Each new row is followed by its nearest point in the smallest flat space through zero that holds the last named rows.

z_835 (4 x 15):
[[  4   7 -17   8  12 -24  -2  22  -2 -31 -13   8 -24 -17 -16]
 [  6  17 -27 -26   6  -5   8 -14  14 -14  -3  -5  -5   8  -3]
 [-22  22  37 -20  -9   5   0  12   0  34  -1  32 -36  -9  41]
 [-21  20 -19   1  17   0  16   7  -9  10 -23  32  16 -25  14]]
New rows:
[-15 -13  -2  13  -6   5   4   4   2  23   0  -8  21  11   3]
[-4 -9  6 10 -2 12  1 -6 -6 14  3 -2 23  2  3]
[ -9  13  17   5   5  12 -11  -9 -14  12  -4 -14  -7  10 -48]
[  5 -10   6   7  -4   1  -5   0  -1  -2   6  -9   1   5  -6]
[-16  38 -12  15  16 -12 -14   0 -12  -1   8 -23   9  15   0]
[  1   2 -11  -1   4  -1   3  -3   1  -5  -3  -1   6  -1  -4]
[-19  -8   0 -20  -5   7   6  11  18  25   6 -17 -21 -28 -18]
[ -1   4   7  -6  -3  -1  -2   2   2   3   2   3 -12   1   6]

z_249 (4 x 15):
[[-14 -30   0  -9 -12  19  -2 -29  -7  13   9 -12 -19  -6  14]
 [ -8 -35  22 -10   6  -8 -29  -1   5  -6  17   1 -10  -3   2]
 [-16 -13   1  29   2   9 -16   0   4   9  16  27  10 -36   6]
 [  5 -29 -15   9  -8  29   6  13 -14  -6 -13  37 -24   0  26]]
New rows:
[  4  15 -13  11   5  24  -8   8 -12  13   0  -3 -26 -18  -2]
[ -2   1 -10   9  -5  12   8  -3  -4   6  -3   8  -1  -8   7]
[-16 -12 -16   3   8 -13  11   8  10 -13   3   6 -12  13  25]
[  4 -10  -1  -2  -1   4   0   7  -3  -5  -4   9  -9   5   6]
[ 21  22  15 -18  15  12   2  22   3   8  26  15  -7  -5   4]
[ 5  3  2  2  5 -6 -3 12  2 -7 -2  8  3  2 -3]

z_291, 4 rows:
[[-39   3  19   7  -8  -4   4   5 -20 -26 -24  13  -4  11  -5]
 [-17  16   3  46  -4   2 -49   9  24 -29 -10  26  31  13   2]
 [  8  24 -43 -49  11 -18  -5  35  31   4 -38   8  13   9 -13]
 [-35   2  16  20 -18  -5 -18 -15   4 -22 -56  13 -12 -13  -1]]
New rows:
[  9  -5  -3 -39  20  -3  -3   5  -8  -8  17  28  -7 -14   4]
[  6   2  -8 -18   6  -3  11   9  -3   6   6  -3   0   5  -3]
[ 10  -4  13   3  -9   1   5 -10  12  29  11  -8 -13  -6 -24]
[ 13  -8   0   0  -1   3   4 -13   1  13   7 -10  -8 -12   4]
[ 15 -23   9 -23  12  -9   0   6  17 -28  -4  23 -15 -11   2]
[  0   2  -5  -9   0  -3   1   2   3   1 -11   0  -3  -2  -2]
[-17 -19  20  16  -2 -23  17  -1  -3  39  -4  -2  -2  -1  -3]
[ -4  -8  10   1  -4   2   9 -10 -11   2   0  -5 -11  -6   2]

z_464 (4 x 15):
[[-43  -1   3 -12   4  28   5 -15 -35  20 -11  12 -25 -23 -11]
 [-18  15 -17  -3 -38  35   7   1 -30   4   9  -3   4 -15  -5]
 [ -2   9 -24 -12  -5  11   0  12 -23   2  34 -22 -20 -37  14]
 [-15 -27  11  21 -20   6  20   5  29 -10 -10 -10  16  10  12]]
New rows:
[ 16   2   2  -1 -14   1   3  15   1  -6 -11 -40   8  15  25]
[ 11  -3  -6   8 -14  -3   5  11  14 -10  11 -13  11   2  11]
[ -3  15  14  -6  -3 -19  14   8 -23  25  12   2  15 -12   6]
[  1   7  -5  -5   0   3  -3   0 -10   2   5   0  -4  -6  -2]
[  6  -7   5   1 -15  22 -21  -8   7   7  24  -8 -15  10   1]
[ 1  2 -5  0 -7  4  1  3 -3 -1  6 -5  1 -4  2]
[ -1  -4 -13 -26   3  24   5   5   7  -1   8   4  -7  19 -10]
[-2  4 -2 -2 -4  4 -1 -1 -6  2  0  2  0 -1 -3]

z_373 (4 x 15):
[[ -2 -22  18 -19 -13   2  -5  13  -1   1 -19  37  -9  -2  16]
 [-13   7   6  -9 -17  -9  25  20  19   3  23 -12  12   6 -10]
 [  7  15  51  11 -21 -22 -24  -9  16  -1   1  -6  -2   1 -14]
 [ -6  22 -14   4 -43  -8   9  15   5  -6 -10   5  -1 -22   4]]
New rows:
[ 13  26 -10 -39   1  -9  -4 -12  -1   5  -3   8  13  -7   6]
[ 0  2 -5  0 -5  1  1  2 -1 -1 -4  2 -1 -4  2]
[-23   1  20   5  -2   4  -5 -12   0  -1  -5   4  -2 -37   1]
[  3   5   8   4 -11  -4  -9  -2   0  -2  -9   5  -4  -6   1]
[  8  17   8   9 -28  -7  -3   3 -26   1  -3  -4  -1  -8  -4]
[  2  16   2  10 -20  -7  -7  -2   2  -4  -8  -1  -3 -12  -1]
[-25  32  22   1  -8 -10   3  -1  -6   0 -11   6  -3  -4   1]
[  0  10  12   4 -19  -9  -5   2   6  -2  -3   1  -1  -6  -2]
[ 11  20 -14   5  13   4   3  10   5  15  20  -6   3   3 -15]
[ -2   8 -11   5   7   0   9  -2   2   1  13 -18   6   3  -8]

z_312 (4 x 15):
[[-19 -18  -4  18   9  22  20 -24  19 -25   5  22  13 -16  20]
 [  1  11  29 -25  36  16  -8  14  -9  17  -9  -6   9 -35  19]
 [-21 -19 -18   3  21  11   2  11 -17   9 -15  14  -5  10  28]
 [-15  31  26 -22  17 -16   4   5  -6 -20  10  19 -27 -32   6]]
New rows:
[ -9   2 -10 -27  10  18   3  12  13 -40   0   7  18 -16 -24]
[ -3   4  10   0   3   4   6  -9  10 -12   6   6   3 -16   2]
[ 12   5  11   0  21  -4 -21   5   7  -9  29   3  -2 -13 -11]
[  4  13  15  -8   2  -3  -1  -1   4  -4   5  -2  -1 -15  -5]
[-11   5   5  -1   6 -20  13   6  -6   0  25   1 -26   6  13]
[-11  10  -1  -5   1 -14   2   5  -8  -9   3  12 -21   1   2]

z_816 (4 x 15):
[[  0  -5 -34  12  -9  28  14  14  38 -38 -35  -8  26 -26 -18]
 [ 28 -12  11  12   1  11 -22   6  26  -2 -24   6  11 -42 -19]
 [ 32  -2  -4  38  -7 -17  -7  17  22 -45   6   5 -12 -18   9]
 [ 19   2  20  21 -17  -7  27  11  23   4  -9  22  28  11 -10]]
New rows:
[  0   7   4 -13   6 -18  29   6 -32 -21 -17  37  17 -12 -15]
[ 0  2  3  3 -6  0 13  3  5  2 -3  5 11  8 -3]
[ 18   7   6 -10 -13  -6 -15   8 -10 -16  11  31  32  13 -18]
[10  1 12  9 -6 -6  8  4  7  5 -1 10  8  4 -3]
[ 14   4  -6 -10  13 -23  16 -11  33  -5  -6  15 -21   5 -28]
[ 8  0  4  8 -4 -3  4  4  8 -4 -2  5  5 -1 -2]
[-16  21 -17   8  13   7  -1  -3  -8   0   1 -26  28   3 -18]
[-15   1 -15 -10   0  13   8  -2   0  -2  -8  -8   7   2  -4]
[-12  -9 -20  18 -14 -21   2 -21 -12  35   5 -11 -16  14 -22]
[ -8   3   4  -9   2  -3   2  -5 -12  13   7   0  -3  12   4]

z_271:
[[-21 -18 -20 -29  -2 -10  19 -18 -10   0 -10   6 -29  -1 -34]
 [ -3  31 -15 -31 -12   6  -2   0 -31  -3  -5  -2  18  -8 -19]
 [ 15   8   6 -21 -18  -1  15 -32  30  -9   7   5 -20   1 -17]
 [  0  -2 -11 -11  11  17  11  -3 -14 -15  -9 -13  18 -17 -29]]
New rows:
[-27 -24  -9  17 -22  24  24 -11  -6  22 -13  21 -26  17 -15]
[-18 -24  -9  -5   3 -13   9  -6  -1   6  -5   7 -27   5  -9]
[ 25   0  16  25 -18  -7  18 -17  -1  -5  14  17 -16 -24  -5]
[ 12   0   9   1  -5   1   5 -13  22  -5   6   1  -7   1   0]
[-19  25 -26 -25 -24 -12 -12  -2  -9  -5 -13  -2 -15   9 -12]
[-11  19 -13 -30 -18 -11  -1  -6 -20   8  -2  10 -10   4 -11]
[-26   3  17   5  -3   4  13 -19  -1  17  -2  -3  -6   5 -10]
[ -4  -6  -3  -5  -1  -5   4  -5   2   1  -1   3 -11   2  -5]
[  9 -26   4  -1 -17  15   5  21 -16   0 -27  -7   1  13 -25]
[ -8 -11  -8  -1  10   4   5   3 -11  -3  -7  -5   3  -6 -12]
[-23 -23  24  -2 -24  23 -13 -24  22   0   4  17 -25  25 -20]
[  0 -13   3  -5  -7 -10  10 -18  23   1   3   8 -28   7  -5]

z_767:
[[  2  15  14  -1  12  19   4 -20  -9  -5 -56  -6  -4  10 -13]
 [ 12  19  12  -6 -11 -28 -29   8  15 -10   1 -15 -26  -5 -24]
 [-35   8  13  19   3  15 -11  -8 -10  15  16  -4  28 -13  10]
 [ -3   6  -2  25  19 -21   8 -10  16 -25 -11  -8  -5 -21  18]]
New rows:
[-25  22  26  18 -12  22 -14  -8 -18  -7  -1   4  -9  -8 -14]
[-20  19  20   7  -1  10 -20  -9  -7   9  -8 -10   9  -4 -10]
[ 11  12   4 -20 -18  27  -8  -8 -27 -18   0   7   9  25  19]
[  1  -4   1 -12  -4  19   4  -1 -12  12  -8   6   5  14  -7]
[ 17   0   8  -4  17 -14 -25 -23  -8   4  23  21  13  10   8]
[-4 -1  0  0 -4 -2 -4  4  0  4 13  0  3 -2  1]
[-16  -9 -14  25 -22  15  13  12  19  12  16   9  -7  18 -13]
[-1 -8 -5 -5 -6  4  2  6 -3  8 17  6  6  3  3]
[-18   7 -17  18  -8 -24   1 -11   4  23  12  19 -20  25 -21]
[ 2  0  0 -5 -7 -4 -7  6  1  3 11  0 -3  1 -5]
[ -4   8  -7  -7   6  15   8   7  14  13 -19 -13  25  13  -7]
[ -3   1   3  -3   2  15   3  -6  -9   6 -13   2   6   7  -3]

z_129, 4 rows:
[[ 15  16 -20  11 -10  10 -14 -47  26 -19  23   4   6  19  -5]
 [-25  27  11 -12   9 -25 -10 -10 -29 -10 -10  25  -7 -14  15]
 [ 10 -17   7   3 -13   9  -5 -11   7   1 -44  17  12 -13 -25]
 [  5 -20 -23 -19   4  11   3 -13  22   2  -9  -4  24  -5  16]]
New rows:
[ -5  -8  13   3  10 -13  -1  -3  16 -15  -5  -9   2  16  11]
[ 0  0 -4 -2  1  0  0 -2  2 -1  4 -2  1  1  4]
[-10   0   5  -7  15 -38  -2   4 -22  -3  18 -37   2  -8  11]
[-14   9   1  -9  12 -12   5  16 -14   3  18  -7  -8   0  20]
[ -6   5 -10  15  33 -20 -26   7   1 -13 -14  23  20 -17 -12]
[ -7   6   4  -6   0  -7  -6 -11  -7  -5 -17  16   3 -10   1]
[ 20  30 -31  28   7  -2  -4 -35  14   1  12  -6 -14  -1   5]
[  7  17 -12   9  -5   3 -10 -30  13 -14  24   1  -1  15  -1]
[ 25  29   6 -12 -14  15  -6  -5   5   5  11   6  36  -2  36]
[ -1   3 -15 -10   4   1  -3 -16   9  -5   8   0   9   2  15]

z_858, 4 rows:
[[ 21   6  -4 -18  43   1  18  -6  28  26 -18   6  30 -28  13]
 [ -3  -1  29 -10   0   8  -8  27   2  -7 -17  -9 -14  11 -11]
 [  3 -28 -21  12   8  -1  -9  24   2   6  -4  21  37  -3   8]
 [ 27  13   2 -14  15  -1  14  -4 -18  24   8   4 -26  18  10]]
New rows:
[-37  -1  19 -16 -26   0  -9 -34   1  -8   8 -12  12 -18 -20]
[-25  10   6   6 -20  -1  -3 -23  14 -24   1 -17  -1 -17 -12]
[ -8   2  35   6 -23  14  -2   7   9   6  -7 -27   5  -7  -1]
[-12   4  20  -4  -6   5  -5   6  10 -14 -12 -13  -6  -4 -11]
[-16   9 -33   6  29   5  11  10 -26  12 -35   0  27 -26  26]
[  9  -8 -16   0  18  -2   5   1  11  13  -5  12  29 -14  10]
[  8 -19   9 -16  -4   9   3   7  -4  16   1 -13   4  45 -27]
[  7  -4  11  -4   1   3  -4  21 -12   3  -3   2 -14  18  -2]

z_601, 4 rows:
[[ 19  -4  38  -1  -6  12 -10  24  40  -7  -6 -28 -45 -33  -8]
 [ -5 -23  18 -21   0  11  11  17  18  -8  12   6 -32  -6  18]
 [  0 -43  18  27 -19 -15 -29 -34   1   2 -14   5  -4 -18  -1]
 [ 11  14  10  16 -29  22  -5  16  16  -3  -6 -17  -6 -26  35]]
New rows:
[ 20  -4  -7 -18   3  13 -11 -14   3   1  -8  10  22  -9 -25]
[  2   2  -2   4   6  -8  -5  -7  -4   2  -4  -2   5   3 -17]
[-16  18 -16   5 -19   1  16  36  -7  13  -3  23 -29   5  12]
[ -3  10  -5 -11  -2  13  14  16   2  -3   8   2  -1   3  21]
[ 23  15  -6   0 -16   5 -19  -3  12  11  18  11   0 -13   3]
[ 5  8  2  8 -8  5 -4  3  3  0 -4 -7  2 -8  6]

z_820:
[[ 14 -13  24  17   4  23   0 -19  11  26  -5  34  17  -2   0]
 [-16 -18   7   8 -13   2  11   7  -9   3  17   7  -4 -19 -17]
 [ -5  10 -18 -16 -19 -14  36   3  19 -10 -10  17   0  17  14]
 [-33  -2  -6  -2 -18   6  -8  -8  25   1   2  27  14 -19  11]]
New rows:
[  8  -7  19  -3 -28   8 -17 -22  21 -28   4 -10  11   5 -12]
[-5  1  1  1  0  4 -9 -4  5  2 -1  4  4 -4  3]
[  1  -1  13   4  21   7   2   5  33 -36   6  -6  34   7 -32]
[ 1  1  1  1  2  2 -5 -2  2  2 -1  1  2  0  2]
[  6 -10  14   2   9 -14   3 -15 -21  13  19 -24   7   2   0]
[ 11  -6   8   6   9   2  -3   4 -16   3   5 -12  -6  -1 -11]
[ 6 38 17 -1 -3  7 -9 17 10 -8 10 10 -4 11 13]
[ 3  8 -5 -4  3 -1 -5 -4  7 -2 -8  0  3  7  9]

z_259:
[[ 10 -36 -36  11   7   0  12   0   2 -28   1  18  -9  36 -21]
 [ 17 -23  21  -7  -4 -24  12 -10  23 -13  39 -14  32  28 -47]
 [ 12 -40 -26   1  -1 -17 -29 -10  38 -12  -5  11  -2  32  12]
 [ -1 -11  -7 -10   7 -41  12  12   7  -5   6  31   0  32 -34]]
New rows:
[ -9   9   1   7 -13 -23 -15 -17  16  -2   4  -9   3 -26  20]
[ -1   5  11  -5  -5  -5 -19  -5  14  11  -2  -8   5  -9  18]
[-27 -14   2  13   9  12 -12   8  21   2 -17   4  -2 -23  -4]
[-2  1 -4  1 -1  4 -9 -1  2  3 -8  1 -5 -4 14]
[ 22  -6 -18 -12   9  16  12  26  13  11   9   2   5   1 -10]
[ 2 -6 -5  2  1  1  6  0 -2 -6  3  1  0  7 -8]
[-18 -25  21 -10  -1 -12 -22   5  22  -8 -10  -9  -9  -1   6]
[  2  -6   3  -5  -3 -13 -19  -5  20   5  -1  -1   4   4  11]
[-24  15 -13  22  13 -16   2 -14  23 -24 -11  20 -16  27  20]
[ -2 -10 -20   0   4 -10  -9   4   6  -2 -14  20 -13  13   9]

z_128:
[[ 16  18  -6 -31  -9 -13 -25  -5 -13 -16  22  -2 -22 -22  -9]
 [  8  19  18 -14  -6 -10   1  11  -4   0  29 -16   1  -8  31]
 [  6  -1   4  14  -9  16 -39  11  -4  -2  -5  19   6 -38  -3]
 [ -8   2  18 -15 -20  23 -11   0  -8 -11   1  -3 -19 -37  -6]]
New rows:
[-23   7  21   2  -3 -21  -2  -2  10  -4  16  -6 -20   0   2]
[ -1   6   8 -11  -4  -1   7   0  -2  -2   9 -10  -6  -1   7]
[ 11  15  -7 -12  -3  -3 -16  -1 -23  -7  15   0 -21   0  26]
[ 12  15   1 -16  -4 -12 -11   2  -6  -6  20  -5  -6  -9   8]
[  0   9   8   3  -9 -14  17  22  11   6  -5   5  20   1  -9]
[-1 -1  3  8  3 -1  5  4  3  5  0 -1  9  6  9]

z_811:
[[-14 -13   5 -16   5  20  16 -21   5  18   0  20 -13 -16  31]
 [  9   4 -15   6 -13   7 -23  -3  10   9  31 -10 -16   1  22]
 [-19  -5  14 -20   6  21  -3 -11 -18   8  -8   8  22  -4 -11]
 [-24 -10  -4  13 -19  38   1  -5 -20 -12  10 -17  19 -15  -9]]
New rows:
[  1 -17  22   5   5  16 -25  15  18 -25  19 -11  18 -17 -14]
[ -4   2  -3   6  -9  10 -11   3 -10  -6   8 -13  12   1 -12]
[ -6   8  13  26 -21  24 -22  24  14  22 -23  26 -27 -25  21]
[ -1  -5  -5   2  -4   7   6  -7   8   6   8   3 -14  -8  20]
[ 21 -19  19 -25  16   8   2 -12 -27 -17 -21 -14  17  12 -17]
[ -8   1  13 -12   9   0   0   1 -14  -2 -17   5  22   4 -23]
[  0 -26  -1  -9 -19  20  20 -18 -20  21  -3 -26   6   1 -14]
[-16  -7   2   0  -6  22   4  -7 -12  -2   1  -3  11 -10  -3]
[-16  -6 -26 -23  -3  -8  22 -11  23   3 -12  -9  -8  18  27]
[  2  -4  -1  -2   4  -3  13  -5  11   6  -2  10 -16  -6  19]
[-12 -18 -22  25 -12 -15  -8   1  25   6 -24 -10  18 -15  26]
[  1  -4  -7  14  -6   0  12   2   6  -7   2  -4 -10  -6   9]

z_805:
[[-38 -40   8  13 -26 -21  28   8  -2 -12 -12 -15   4  -2   8]
 [-36  -5  27   0   4   3  -6  24  -4 -23 -25  -3  22   3  -5]
 [-39  -6  -1   5 -10  -1   2  30   7  11 -34   7  -8  31   7]
 [-35   3  -4 -10   5 -23  10  36  36 -18  -2   0  28  26   6]]
New rows:
[ -2 -28  22  -2 -21 -17   5 -24 -19  -1 -17   8  12  -4   8]
[-10 -23  12  10 -14  -2  10  -8 -16  -6  -7  -9  -3 -14   0]
[-15 -32 -27  -5   4 -20   5 -11 -10   9  -2  -4  -6 -16  -2]
[ -3 -19  -5   7 -15 -10  16  -8  -2   3   4  -7  -8  -4   5]
[ -8  23 -19  15  18   6 -33   8  15  15   5 -18 -14   2  16]
[  7  17 -10  -5   8   6 -10   6   8  12  -2  10  -6  14   1]

z_725:
[[-15  -5   8   2  -8  29  26  14   5  17  -3   3   7  -1  12]
 [ -1  20  18   8   6   2 -22 -11   6   8  17  -2  -3 -10  -8]
 [ 13  23 -16  11   8 -16 -11 -12 -11  -5  14   8  11 -24  17]
 [-10  16 -14  17 -27   9   0 -37 -34  -9 -21 -15  30  -8 -15]]
New rows:
[  4  23 -24  21   9  -4  -9   4 -13 -15 -18  -2 -21   6  18]
[  9   4 -15   1   2 -14  -3  -5  -9  -9   0   3   5  -6   7]
[  6  14  15  22 -22  -4 -26 -24  -9   7  16 -14 -20  -7 -26]
[ -3  20  17   9  -2  -1 -30 -25  -3   0   7 -11  -1  -3 -25]
[-16 -14   0   9  22   8 -23  20  -7  23 -23 -19  20 -15 -16]
[-7  1  8  2 -5  9  0 -4  0  4 -3 -5  1  2 -8]
[-18 -12   8   7  25  26 -26  11  26  -2  -9  -4   6  -2 -10]
[-7 -1 20 -2  2 10 -5  4 12  9  5 -3 -9  6 -9]

z_277 (4 x 15):
[[ 31 -13  15   6   5 -24 -18 -17  -5  -3   9  -5  26  14 -44]
 [ 23 -15  -3 -38  15   9 -11   7  -2  13  16 -19 -33   2  19]
 [  9 -13   8 -33   5   0  -2 -13 -21  -5 -20 -19  24 -16  -1]
 [ 17  28  15   6  13  -8  -6  -8 -53 -13  15   7 -27  -5 -20]]
New rows:
[  5   3  12  17 -10 -12  17  -9 -16  -1   2 -28  17  12   0]
[  2   1   5   4  -1  -6  -1  -7  -8  -5  -5   1  14  -1 -12]
[-11 -21  -4  -6   7   7   7  -2   5  -9  -6 -15 -11  13  -5]
[ 2 -7 -2 -8  1  2 -1  2  7  4  0 -5  0  1  6]
[24 11 14 31  5 15  2 -6  4 -6  0 -7 -8 -2 16]
[  0   7   0   8   1  -1   0   2  -3  -1   7   5 -10   3  -2]
[ 25  20   5  -7 -23  -6  -9  18 -19  -5  12  -3  -9   2   1]
[ 10   7   4  -2   7  -2  -4  -1 -16  -2  10   0 -16   1  -5]
[ 28 -10 -19   3 -14  22  -3  -2  28  -6 -11   7  -7   6 -19]
[  5 -11  -3   3  -2  -3  -5   2  20   7   6  -1   3  10  -3]
[ -3 -28   7 -11  -6  -2  10  -9  24   0   1  -6 -15   4 -16]
[  7 -14  -3  -5   0  -1  -5   1  17   7   4  -6   4   7   0]
